The rows are grouped in 4 ways, from coarse to fine. Each group lies inside one group of the grouping before and may be the whole of it. The rows also spread widely along 16 directions, which tell nothing about the answers.
Known rows, each followed by its group in each grouping:
-42,203,63,40,-21,-111,-120,-156,167,11,6,69,-26,72,246,84,-38,122,77,-170,-156,193,-125,98,-100,66,183,105,79,256,-259,-438,29,-2,-2,-6,109,-55,128,-14,-58 -> Fenup J_925 Rari J_396
134,-47,145,-171,-59,142,-5,-49,-41,-184,17,62,50,134,-178,-65,112,-154,109,139,0,-227,113,126,122,276,-57,23,102,168,-184,41,-6,-91,124,-195,34,157,49,257,-33 -> Fenup J_925 vakub J_247
-173,73,209,-67,59,-3,-199,-313,-231,-185,95,-80,176,175,133,-23,104,44,-47,-251,-218,84,-163,34,105,96,231,-2,-199,86,-211,-235,3,76,-272,286,-135,94,107,283,-82 -> Fenup J_405 Pupaf J_626
-192,246,11,-210,37,137,-201,53,67,-7,-39,-33,-135,158,248,-39,-33,61,-148,131,-56,-24,-47,226,-345,-54,-218,266,-89,94,106,-91,29,108,-145,117,24,57,-97,-199,-5 -> Fenup J_405 firad J_674
-293,127,-125,-200,-128,38,-331,153,-24,142,91,-14,70,-213,-68,-61,-101,16,196,71,357,-399,-8,181,93,86,58,63,133,-57,-222,53,128,-295,14,-41,-183,268,117,47,-58 -> gon J_745 kov J_533
-14,-350,142,-161,159,156,-50,-218,126,264,-6,-74,-11,-61,69,84,-75,-16,97,-12,93,-69,-15,-232,16,-381,-178,-140,26,-249,-62,-100,296,-236,-51,98,-28,105,137,-264,-38 -> Fenup J_684 Nep J_546
-291,148,-177,103,-55,-272,-78,-200,-157,-194,176,110,78,71,-29,-80,18,145,20,-367,149,18,-109,-14,183,235,245,-141,78,-164,-375,-7,-99,116,-46,245,-105,24,104,237,66 -> rut J_935 Gagap J_563
-261,-172,249,-278,19,-142,-241,-206,-165,-90,96,-161,196,43,32,-116,-23,-14,152,-376,-180,237,-206,-36,-200,158,-9,185,-183,-63,-314,92,-55,101,-104,100,-52,-87,138,89,-104 -> gon J_726 lako J_763
-216,-170,260,-241,85,-183,-100,-341,-109,152,-2,32,-29,-279,-86,110,-118,-55,149,-202,-121,170,128,-194,59,-56,-14,139,143,-85,-91,-169,297,-243,104,99,-14,-68,205,103,-1 -> rut J_933 dat J_480
-234,-19,-129,-9,-77,-284,30,-131,-189,-137,38,-138,-141,-97,126,-171,106,83,-138,-236,-66,94,-55,-141,-304,-6,93,81,63,-304,-26,241,-151,399,-69,228,129,-110,21,-9,152 -> Fenup J_684 ril J_691
32,124,-247,-105,127,-300,94,-2,-41,-136,62,118,-234,-170,-120,41,71,-66,56,-16,-5,-118,349,-162,30,200,-56,-7,132,-218,293,213,15,145,113,59,137,103,35,-64,133 -> rut J_935 Pinos J_942
148,230,143,70,41,-246,59,-138,-324,-275,172,-36,148,100,-84,2,295,120,-60,-98,141,-103,41,-112,167,258,145,-245,-67,-113,-25,-9,-27,-110,28,-32,133,-7,284,408,-74 -> Fenup J_684 bizon J_867
-176,133,-199,64,101,-256,50,226,-21,92,48,253,-161,-82,55,157,-9,187,-120,-19,-12,187,59,-83,31,15,57,235,139,-189,274,-73,82,-75,-59,100,155,-106,96,22,123 -> gon J_726 tulur J_442
15,-242,158,-152,-11,66,-96,-119,57,134,-138,-264,18,-237,199,84,-45,-137,116,-121,-406,215,-41,-226,-200,-184,-51,232,-142,-49,119,62,22,157,-152,142,11,93,-110,-263,-89 -> Fenup J_684 Nep J_918
11,-265,210,-158,44,94,9,83,23,309,-98,-77,-56,-204,-79,32,-21,-3,-126,206,56,46,192,-127,-79,-267,-267,102,31,-156,339,46,217,-351,86,-113,115,-229,73,-84,-1 -> gon J_745 kov J_521
4,-55,126,8,7,-101,-46,226,0,-79,224,-95,28,169,53,-289,46,-283,-62,9,-72,0,225,145,-352,-21,179,120,-133,-36,318,-54,-87,81,-94,-53,180,-468,161,-43,-130 -> Fenup J_713 viner J_698
45,-55,-326,-105,7,154,-73,242,64,-119,174,-186,-65,104,-98,-130,34,-30,4,17,254,-307,123,105,-16,118,-272,-173,-101,-198,87,315,-129,128,61,-6,-24,89,-35,-248,-32 -> Fenup J_405 Pupaf J_793
-72,216,-341,136,-156,-182,-191,48,-57,-19,73,-71,28,-284,12,-23,36,97,77,-130,76,-259,86,16,149,155,346,-157,-20,-100,138,87,-58,63,-71,154,-116,245,55,42,27 -> Fenup J_925 Rari J_318
118,-143,98,86,-208,-60,-42,-186,62,220,-133,199,42,-158,-44,124,-12,221,72,-56,79,-53,-142,-99,141,-56,280,-57,175,-59,-99,-98,150,-286,16,-77,29,182,174,172,82 -> Fenup J_405 firad J_449
257,86,179,-31,-73,36,144,100,-61,-150,-14,23,-6,213,-7,-75,207,-41,-107,231,65,-145,15,1,-167,85,-33,79,14,-43,68,132,-78,0,14,-223,244,-1,30,129,-30 -> Fenup J_713 viner J_374
-302,68,-110,88,-291,-90,-225,-86,-14,-50,6,-61,-45,35,154,-308,0,121,-109,-160,7,-69,-165,251,-327,12,282,46,33,-3,-152,54,-166,292,-184,175,-45,-55,1,-3,116 -> Fenup J_684 bizon J_539
-308,-100,-104,56,134,-142,86,81,-164,-164,266,139,114,301,-10,6,53,104,-72,-280,119,232,-199,-145,157,87,55,39,-47,-394,-289,14,-64,32,-133,239,-17,-172,145,170,-11 -> rut J_681 bot J_608
-37,254,-198,38,-62,-96,-80,-15,-134,-187,36,-93,63,-81,-24,-56,71,-21,11,-56,-39,-163,184,-15,105,230,116,-61,-139,-76,222,239,-148,182,-88,172,-126,256,-158,51,-4 -> rut J_681 bot J_846
56,-528,-64,-264,42,-29,-148,-223,120,102,-71,-175,-171,-233,-74,124,16,184,-9,-256,-407,249,-27,-26,107,23,-193,121,-82,46,8,-25,31,98,68,70,42,-108,140,-108,107 -> gon J_745 zole J_802
-169,58,335,49,83,-131,110,20,-150,84,41,317,35,304,72,-117,8,-46,-134,102,145,106,23,-175,-307,-227,101,119,4,-276,225,-45,127,-170,-217,85,115,-223,96,45,24 -> rut J_933 dat J_961
-34,133,-106,204,-266,-47,-8,-25,-67,174,-120,-298,99,-351,-57,-147,-51,188,-136,-68,330,-54,154,-161,-97,-94,-98,-269,9,-260,287,418,-72,-94,141,-18,-20,17,-227,-93,35 -> gon J_726 tulur J_150
33,342,243,-112,111,137,111,-18,-2,104,-146,33,57,17,152,293,-51,55,-6,127,98,228,-5,-236,-56,-32,-405,175,64,-18,24,-79,187,-283,102,-97,122,159,-172,-54,-137 -> Fenup J_405 firad J_674
-123,-52,47,-288,114,-105,18,-176,-58,-100,44,-24,-135,-14,62,72,21,-72,134,-112,-93,25,-42,-197,-81,21,-146,175,98,-158,-298,38,51,129,22,102,75,177,37,-89,7 -> rut J_933 dat J_961
12,255,230,195,-5,-90,60,-232,-106,176,-126,108,177,7,122,207,51,372,-154,-85,140,278,-169,-261,142,-86,26,-109,-5,-34,-11,-208,138,-361,-49,22,62,8,27,199,-17 -> gon J_745 zole J_802
49,54,-156,81,126,155,56,-44,34,-96,80,126,42,123,-230,-49,-64,-196,16,31,130,-110,492,-16,339,185,-166,-313,-16,24,350,81,41,-80,41,100,-153,85,-223,-11,22 -> rut J_935 Pinos J_942
-268,-26,-236,113,76,250,23,172,25,-34,188,38,48,104,-36,-39,-71,-161,-81,35,144,-69,192,74,401,-20,30,-78,102,-17,-44,-145,31,-99,-122,195,-157,32,-167,97,-10 -> gon J_726 lako J_763
103,-296,41,97,-119,259,81,20,99,111,-18,-146,-24,-54,38,-52,64,-108,-154,166,12,-182,64,-56,135,-321,129,-103,68,-93,42,-83,40,-86,-78,24,42,36,-48,24,5 -> Fenup J_405 firad J_449
118,-45,-41,50,-25,35,235,100,14,61,-35,-13,-6,-159,-134,269,13,100,19,-28,172,209,47,-259,235,85,-311,-22,215,-178,-81,89,76,-243,282,-177,174,-21,-18,49,-36 -> Fenup J_684 bizon J_539
16,-145,110,-9,-199,-107,-158,-47,18,115,-87,238,119,1,-85,-46,-91,53,184,-179,-72,88,-84,12,-164,168,243,120,-24,-25,99,150,-7,-50,-88,-48,-38,43,99,26,27 -> Fenup J_405 Pupaf J_626
239,-244,198,145,-221,288,32,-249,137,-21,-157,83,228,298,78,-98,44,-76,150,-26,-103,-70,-211,-98,34,8,250,-163,-54,112,-282,57,-139,87,-208,-26,-93,348,-172,22,-17 -> Fenup J_925 Rari J_396
85,-142,92,-9,-282,-132,-108,280,72,184,-85,66,-98,-151,-72,-133,-4,9,-19,170,-25,-123,48,90,-369,-104,187,237,-23,-109,388,183,-26,-80,-38,-158,133,-143,119,-102,41 -> rut J_933 dat J_961
-146,255,-353,68,-10,11,-94,-29,146,-137,13,62,-162,185,190,-4,-30,227,-116,-148,-117,134,-48,233,7,195,-41,72,28,222,-81,-140,-161,296,-86,184,-11,91,-192,-118,128 -> gon J_726 tulur J_150
226,-181,279,-240,137,-41,126,204,-12,-124,132,85,-63,202,-132,-19,106,-326,113,179,-126,-23,238,-75,-142,82,-122,224,-30,-37,182,26,18,-76,67,-217,252,-177,160,-5,-117 -> rut J_933 dat J_961
-20,4,-257,96,107,105,15,-158,46,-141,49,219,60,347,-16,170,-34,257,-22,-333,-45,320,-123,-4,306,322,-158,-102,-95,27,-126,-58,-61,121,-104,213,-120,101,-108,3,72 -> Fenup J_713 viner J_374
-33,173,91,-153,89,-9,-81,-22,-277,-154,-70,-157,86,14,59,131,130,137,-122,-87,-231,244,-38,-127,-96,198,-292,165,-330,-101,313,247,-59,140,-158,184,-18,92,-114,28,-57 -> Fenup J_684 bizon J_867
112,-98,-96,139,-177,153,8,503,55,40,75,44,10,87,-14,140,130,138,-124,236,108,-176,-230,73,213,-121,173,125,-83,-132,2,-73,-55,-199,-174,-55,41,92,100,86,-76 -> rut J_933 dat J_961
-153,404,-85,161,-167,-80,-25,177,-72,14,-24,194,14,156,68,-204,5,148,-145,133,369,-141,11,93,-358,39,34,-6,59,-175,259,242,-53,-11,-100,0,42,-1,-94,-54,92 -> Fenup J_684 Nep J_546
-385,16,113,-193,155,53,-112,-143,2,110,16,-18,10,132,196,-34,-129,44,-44,-141,29,268,-81,-57,-223,-127,-271,166,-3,-77,-176,-107,107,-28,-90,179,-25,-144,-43,-173,-15 -> gon J_745 kov J_521
-61,-335,159,-157,-98,147,-191,-399,203,257,-95,124,-104,-23,-90,-272,-177,-120,106,29,123,-295,212,135,-186,-203,59,-181,206,52,31,-42,235,-146,29,-3,-109,68,83,-159,136 -> Fenup J_405 Pupaf J_626
-171,398,-257,10,55,-63,-182,263,50,-70,163,-62,98,45,28,-35,-164,-65,114,-123,117,61,229,119,-104,260,-144,47,-201,-17,280,108,-99,38,16,84,-103,-46,-157,-251,-168 -> rut J_681 bot J_608
-358,267,-71,-74,207,-36,-156,-371,-25,-38,152,-63,144,65,205,-32,-163,-76,232,-336,165,8,22,-178,72,39,-22,-203,17,-72,-360,-109,91,44,-117,305,-203,296,-112,-144,-92 -> gon J_726 lako J_763
-189,229,-314,137,-14,6,-27,52,117,-49,95,175,-180,112,178,-67,28,41,-96,93,113,-246,23,167,54,-52,246,-27,206,11,-91,-232,10,101,-138,175,12,139,-6,-15,117 -> Fenup J_925 vakub J_247

New rows, each followed by its group in each grouping:
28,309,-49,231,-109,270,52,293,119,-141,117,-142,99,351,283,-96,74,-88,-103,167,186,-109,-103,131,-101,-73,55,-48,-52,94,-161,-146,-189,71,-157,-20,72,36,-198,-101,-198 -> Fenup J_684 bizon J_867
283,-155,197,189,-166,-37,115,-70,85,114,-59,65,176,7,-35,-29,40,-39,151,-36,94,-25,-8,-236,-18,-27,239,-185,59,-101,-12,54,-10,-177,49,-202,118,25,92,33,-66 -> Fenup J_925 Rari J_396
-101,24,74,-67,-212,-115,-120,110,-17,115,-117,-251,-16,-370,73,55,-24,142,-60,-84,-210,246,-72,14,-164,14,-16,339,18,44,39,39,-57,-16,88,-75,130,-127,-21,45,-43 -> gon J_726 tulur J_442
100,-20,32,32,140,-120,-78,-95,125,63,123,-261,74,-153,194,98,-71,-172,221,-285,-217,211,170,-213,-59,-69,67,-87,-161,-5,153,-198,43,35,-27,99,73,-111,71,-297,-231 -> Fenup J_684 bizon J_867
-114,212,166,116,-311,151,-122,-181,-19,178,-112,-164,232,-191,67,-190,-86,-43,102,92,378,-365,-2,-49,11,-155,194,-221,176,4,-261,80,51,-271,3,-65,-157,388,-180,102,-77 -> gon J_726 tulur J_442
19,-101,384,-168,-4,-118,-146,-421,-120,254,-214,-178,-26,-292,80,41,59,260,-131,-31,-75,54,-46,-190,-256,-297,-118,-33,-78,-164,240,5,263,-201,-17,67,76,-32,197,-24,52 -> Fenup J_684 Nep J_546
171,-48,9,-55,139,44,11,-318,154,-220,127,-39,-19,238,70,41,69,-33,140,-208,-201,47,41,46,273,218,12,-144,57,327,-397,-346,-54,104,73,-7,67,128,48,66,-42 -> gon J_726 tulur J_442
-9,70,-80,-51,101,-161,74,-117,-252,-185,70,-321,-61,-89,14,-23,175,149,-282,-178,-37,139,134,-205,-78,53,-260,-115,-187,-304,291,250,-90,222,53,186,140,-166,-16,7,40 -> Fenup J_405 firad J_449
-201,-94,78,-174,127,-120,-38,-89,6,179,-26,225,-80,-91,142,187,-39,29,132,-37,-76,73,-137,-231,-40,-150,95,239,153,-231,-134,-151,246,-126,-129,133,44,157,202,-30,49 -> Fenup J_925 Rari J_318
55,-99,11,60,-164,-6,-67,51,53,228,-156,9,-93,-176,15,-127,-9,22,-101,163,24,-146,167,-24,-295,-208,68,-13,-31,-174,556,235,54,-23,-122,29,38,-5,-38,-205,102 -> Fenup J_684 bizon J_867
-54,157,-290,181,-182,40,-8,364,-117,78,17,-236,92,-342,-45,23,26,22,-54,74,281,-193,117,-168,98,-32,-21,-108,-59,-378,348,404,-63,-63,-44,73,-64,179,-169,-86,-69 -> Fenup J_684 bizon J_539
442,14,-203,73,55,-124,233,67,168,-90,43,80,-139,-141,-51,345,133,4,207,-19,-86,3,148,-222,351,234,32,-61,219,35,-28,-113,13,-55,230,-206,277,191,113,-2,-35 -> Fenup J_684 bizon J_867
153,-40,-5,-96,-208,-5,11,-113,38,-68,-147,-84,-255,-103,-32,-81,155,155,-194,113,-97,-139,31,143,-162,56,-31,71,150,88,43,99,-74,149,137,-119,199,26,26,64,164 -> Fenup J_405 Pupaf J_626
104,-97,37,-41,-4,231,-59,-45,187,100,-34,-97,-24,-92,65,283,-29,83,63,5,-98,77,-71,52,297,-51,-92,39,87,236,-229,-384,139,-233,87,-60,18,118,45,29,-104 -> Fenup J_684 ril J_691
229,-92,-111,-60,-61,93,125,-95,116,-136,-46,23,-8,39,-73,21,47,-155,200,-34,-106,-26,120,-113,182,281,-61,-18,141,152,-191,146,-146,143,117,-138,61,272,-201,-12,25 -> gon J_745 zole J_802
-9,-213,188,-279,-56,-263,-122,-249,-101,68,-72,-164,-99,-267,-117,-44,-6,93,49,-198,-126,109,64,-138,-293,23,-182,107,-58,-183,120,240,57,24,160,-18,104,-142,177,-86,49 -> rut J_933 dat J_480
-71,-167,-204,-168,100,-135,-46,-66,-55,-82,184,31,-63,-24,-143,5,21,36,136,-229,146,-125,43,-99,114,170,-55,-116,73,-293,-134,163,46,36,80,80,6,92,224,-30,45 -> Fenup J_405 Pupaf J_626
-13,-305,105,29,5,-53,36,-73,24,22,70,-65,149,-2,-75,-73,-138,-235,123,-363,-244,456,194,-143,-87,122,-8,78,-80,-47,149,65,-57,87,38,27,40,-388,-46,-70,-100 -> Fenup J_713 viner J_374
-65,180,19,-188,65,-45,95,276,-39,-61,129,-22,-45,-110,52,262,41,-82,93,71,89,60,-37,-113,85,92,-148,329,227,-109,-302,-142,101,-194,192,-168,237,38,119,125,-161 -> Fenup J_405 firad J_449
-85,325,-173,193,17,-18,116,18,-30,-123,51,30,158,238,255,85,37,134,22,-200,113,198,-232,-232,70,147,35,-34,-27,-120,-298,47,-185,158,-159,139,15,202,-228,-58,-57 -> gon J_745 kov J_533
225,120,-182,382,-216,3,310,334,166,145,-36,67,-31,-143,115,129,104,50,-35,247,318,-210,-71,-260,114,-230,277,-95,303,-276,-51,6,-25,-186,60,-185,257,160,-33,-17,-25 -> Fenup J_925 vakub J_247
-133,317,100,-56,19,222,-144,-33,-189,-165,45,-112,299,240,17,-15,-26,-5,12,-116,113,71,-13,42,57,268,-241,-58,-241,62,-48,107,-69,-38,-91,103,-208,169,-220,86,-181 -> Fenup J_405 Pupaf J_793
11,-242,-87,97,-257,122,30,181,104,-109,-3,-139,-10,103,30,-180,10,-93,-100,-118,-241,202,-50,132,-183,88,99,176,-37,60,-9,141,-302,336,-54,-2,90,-225,-171,-61,3 -> Fenup J_405 Pupaf J_626
127,-19,-15,-36,-50,84,116,-41,77,21,-23,281,-22,151,-103,31,10,22,109,114,309,-224,11,-92,76,81,-61,-96,253,-128,-158,107,85,-176,102,-157,77,272,28,37,79 -> Fenup J_405 firad J_449
-276,145,60,-373,211,-341,-329,-50,-249,-5,181,27,117,-104,16,99,0,96,265,-265,27,2,-93,-103,-54,246,-14,190,-144,-214,-97,47,147,-138,-92,118,-65,108,358,52,-108 -> gon J_745 kov J_533
-101,391,-73,60,-98,-301,-64,132,-97,-52,-29,177,86,-67,119,137,-1,136,140,-174,-73,217,-130,-101,-144,321,193,264,14,-57,19,74,-82,60,-52,3,76,103,20,70,-38 -> Fenup J_925 Rari J_396
13,-326,197,-287,-99,12,79,-44,63,281,-294,417,-244,-107,-135,-18,-68,-56,55,277,-9,-108,85,-144,-353,-138,-96,337,319,-249,283,340,226,-114,11,-142,137,169,25,-108,257 -> Fenup J_405 Pupaf J_626
84,235,172,-135,84,10,220,-105,-120,-51,-168,-155,-5,-102,88,236,89,72,-74,12,-112,360,48,-325,0,133,-436,197,69,2,-28,106,0,-27,190,-102,218,41,-237,34,-49 -> gon J_745 kov J_533
25,-38,314,-436,64,-150,-117,-224,-112,82,-240,314,-39,13,-143,132,-61,141,155,-75,-173,248,-13,-119,-357,294,-354,350,-40,-71,266,327,162,-74,54,-96,66,121,85,-42,98 -> Fenup J_405 Pupaf J_626
241,-67,78,-104,-96,286,14,10,120,66,-258,203,-10,37,29,248,36,31,126,230,-165,-69,-133,-70,120,62,-87,214,56,121,7,74,62,-81,-123,-84,-25,526,-169,-25,37 -> Fenup J_684 Nep J_918
-92,264,-227,-39,65,-265,-63,19,-1,-39,51,-97,-117,-182,187,229,-5,211,-1,-282,-158,301,-75,-86,-72,152,-64,221,-20,-89,9,-84,-14,159,32,119,150,-47,57,-120,-30 -> Fenup J_713 viner J_374
11,509,175,120,-159,164,-79,-15,43,88,-127,91,270,170,202,-19,-139,-45,143,90,267,-64,-48,-58,-227,37,17,-29,-38,83,18,52,3,-161,-106,-70,-79,346,-301,-113,-160 -> Fenup J_405 firad J_449
-194,170,-50,-1,-279,-256,-182,-50,-27,101,-88,56,-59,-133,113,-275,-3,118,-14,-26,123,-180,-75,67,-435,-6,276,113,107,-99,37,228,-90,132,-100,3,49,55,20,-56,145 -> gon J_745 zole J_802
99,-551,54,35,-185,123,-91,11,166,177,-18,18,17,135,-19,-249,-19,-18,-35,-15,11,-138,-84,28,-246,-256,177,-83,-122,-218,161,174,-50,56,-197,22,3,-93,95,-192,80 -> Fenup J_405 firad J_449
-45,333,93,100,-69,219,-4,231,-10,-14,-66,16,4,182,199,9,64,16,-243,297,17,-4,13,146,-139,-85,-49,164,-58,117,246,-120,-12,-66,-188,27,55,7,-184,19,-61 -> Fenup J_684 bizon J_867
29,167,20,3,-25,14,25,159,-65,1,-118,95,24,124,161,144,61,176,-140,48,-102,188,-175,-125,-191,27,-91,254,-166,-156,267,156,-62,84,-205,80,93,112,-130,-64,9 -> Fenup J_405 firad J_449
64,-323,-52,-50,-129,88,-87,9,205,8,-3,148,-97,9,-8,-117,3,-272,158,137,-272,-298,113,142,76,-37,432,153,85,107,5,-77,-34,113,-194,42,-63,234,8,5,66 -> rut J_681 bot J_608
-469,-65,-346,-29,-218,46,-96,-59,-89,-44,-21,30,-52,-164,-88,-99,-136,42,-37,-265,10,123,-26,93,84,209,-6,185,227,-113,-249,236,-77,236,-8,243,-190,85,-226,101,183 -> Fenup J_713 viner J_374
-38,418,-34,-270,69,-32,-129,-206,-69,-107,-175,-103,-176,-174,134,294,43,289,-119,-63,-273,232,9,62,-6,275,-392,273,-25,235,78,-92,64,91,116,89,67,212,-130,29,46 -> Fenup J_405 firad J_674
6,135,-77,195,-235,-243,50,-67,-11,138,-207,23,-214,-324,150,93,95,347,-313,-13,-162,173,-76,-29,-132,-116,261,192,163,-55,247,-81,9,55,-26,53,220,-115,37,119,194 -> Fenup J_713 viner J_698
-128,-79,228,64,-24,5,-56,-211,88,107,-16,180,-48,254,239,-107,-7,69,-129,-45,-80,84,-160,76,-218,-257,288,65,72,47,-117,-362,88,-10,-238,126,66,-145,135,28,61 -> Fenup J_405 Pupaf J_793
-129,-113,-59,-200,-65,244,156,93,-40,-164,-73,68,-364,98,-31,-88,161,-54,-391,365,-117,-132,119,217,-16,-36,-194,326,297,47,-7,10,-13,178,24,22,174,-18,-135,207,253 -> Fenup J_405 firad J_449
287,-22,-15,20,127,32,-23,-192,-7,-199,206,-289,233,30,-192,-14,15,-154,225,-318,18,47,360,-88,281,349,-210,-444,-191,120,77,33,-57,-48,237,-62,-39,-63,11,-33,-216 -> Fenup J_684 Nep J_546
17,-184,-62,160,-101,72,74,244,-86,100,74,-212,155,-262,-132,-67,17,-179,-23,49,103,-123,252,-207,241,-117,120,-123,-21,-264,296,231,-27,-163,-27,16,-37,11,-97,76,-79 -> gon J_726 tulur J_442
-53,325,-59,151,25,241,13,247,224,47,54,311,123,326,158,37,-168,-216,187,155,177,-32,99,64,25,68,76,47,105,163,-21,-225,41,-163,-116,-41,-69,178,-203,-145,-133 -> Fenup J_925 Rari J_318
71,-39,-467,102,-33,10,193,320,179,94,-14,249,-153,-198,-178,301,-98,69,133,-11,158,103,171,-158,305,216,-192,53,307,-178,134,180,45,-113,209,-86,84,144,-107,-141,92 -> Fenup J_684 bizon J_867
-101,-576,35,-81,-20,206,42,2,191,163,-70,103,-41,91,12,-147,-139,-275,82,-27,-217,136,60,-113,-220,-214,-39,164,35,-171,92,172,10,160,-151,110,-19,-95,-137,-286,77 -> Fenup J_925 vakub J_247
8,323,-89,56,194,-334,-29,61,-194,-165,352,-137,132,-141,-72,119,43,-111,172,-245,123,-17,307,-195,293,234,111,-193,-104,-141,123,-135,55,-171,113,76,33,-80,218,111,-230 -> rut J_933 dat J_480
123,185,-223,215,-192,-173,147,-117,-152,-185,-83,-39,-35,-25,44,-69,219,257,-161,-106,68,-63,-82,-191,-50,147,108,-185,22,-238,80,377,-226,312,-52,104,106,211,-132,58,178 -> Fenup J_684 Nep J_546
-134,153,113,12,-287,85,-143,-48,103,57,-104,257,16,205,67,-289,-107,-39,20,118,166,-184,-18,278,-368,48,184,113,170,150,-54,33,-29,0,-81,-80,-26,88,-100,15,89 -> Fenup J_405 firad J_674
-201,204,-232,-25,175,-78,-48,43,123,90,42,295,-77,-64,17,297,-197,70,152,-189,-63,332,161,-17,205,236,-119,156,160,93,70,-271,182,-144,93,103,-30,-6,2,-78,18 -> Fenup J_925 Rari J_318
-65,443,-327,158,-34,-313,41,231,-89,-108,70,117,93,-31,97,281,-5,329,59,-346,91,368,-209,-197,28,388,-21,145,-43,-231,-11,152,-149,83,29,67,109,68,-34,-14,-49 -> Fenup J_405 firad J_674
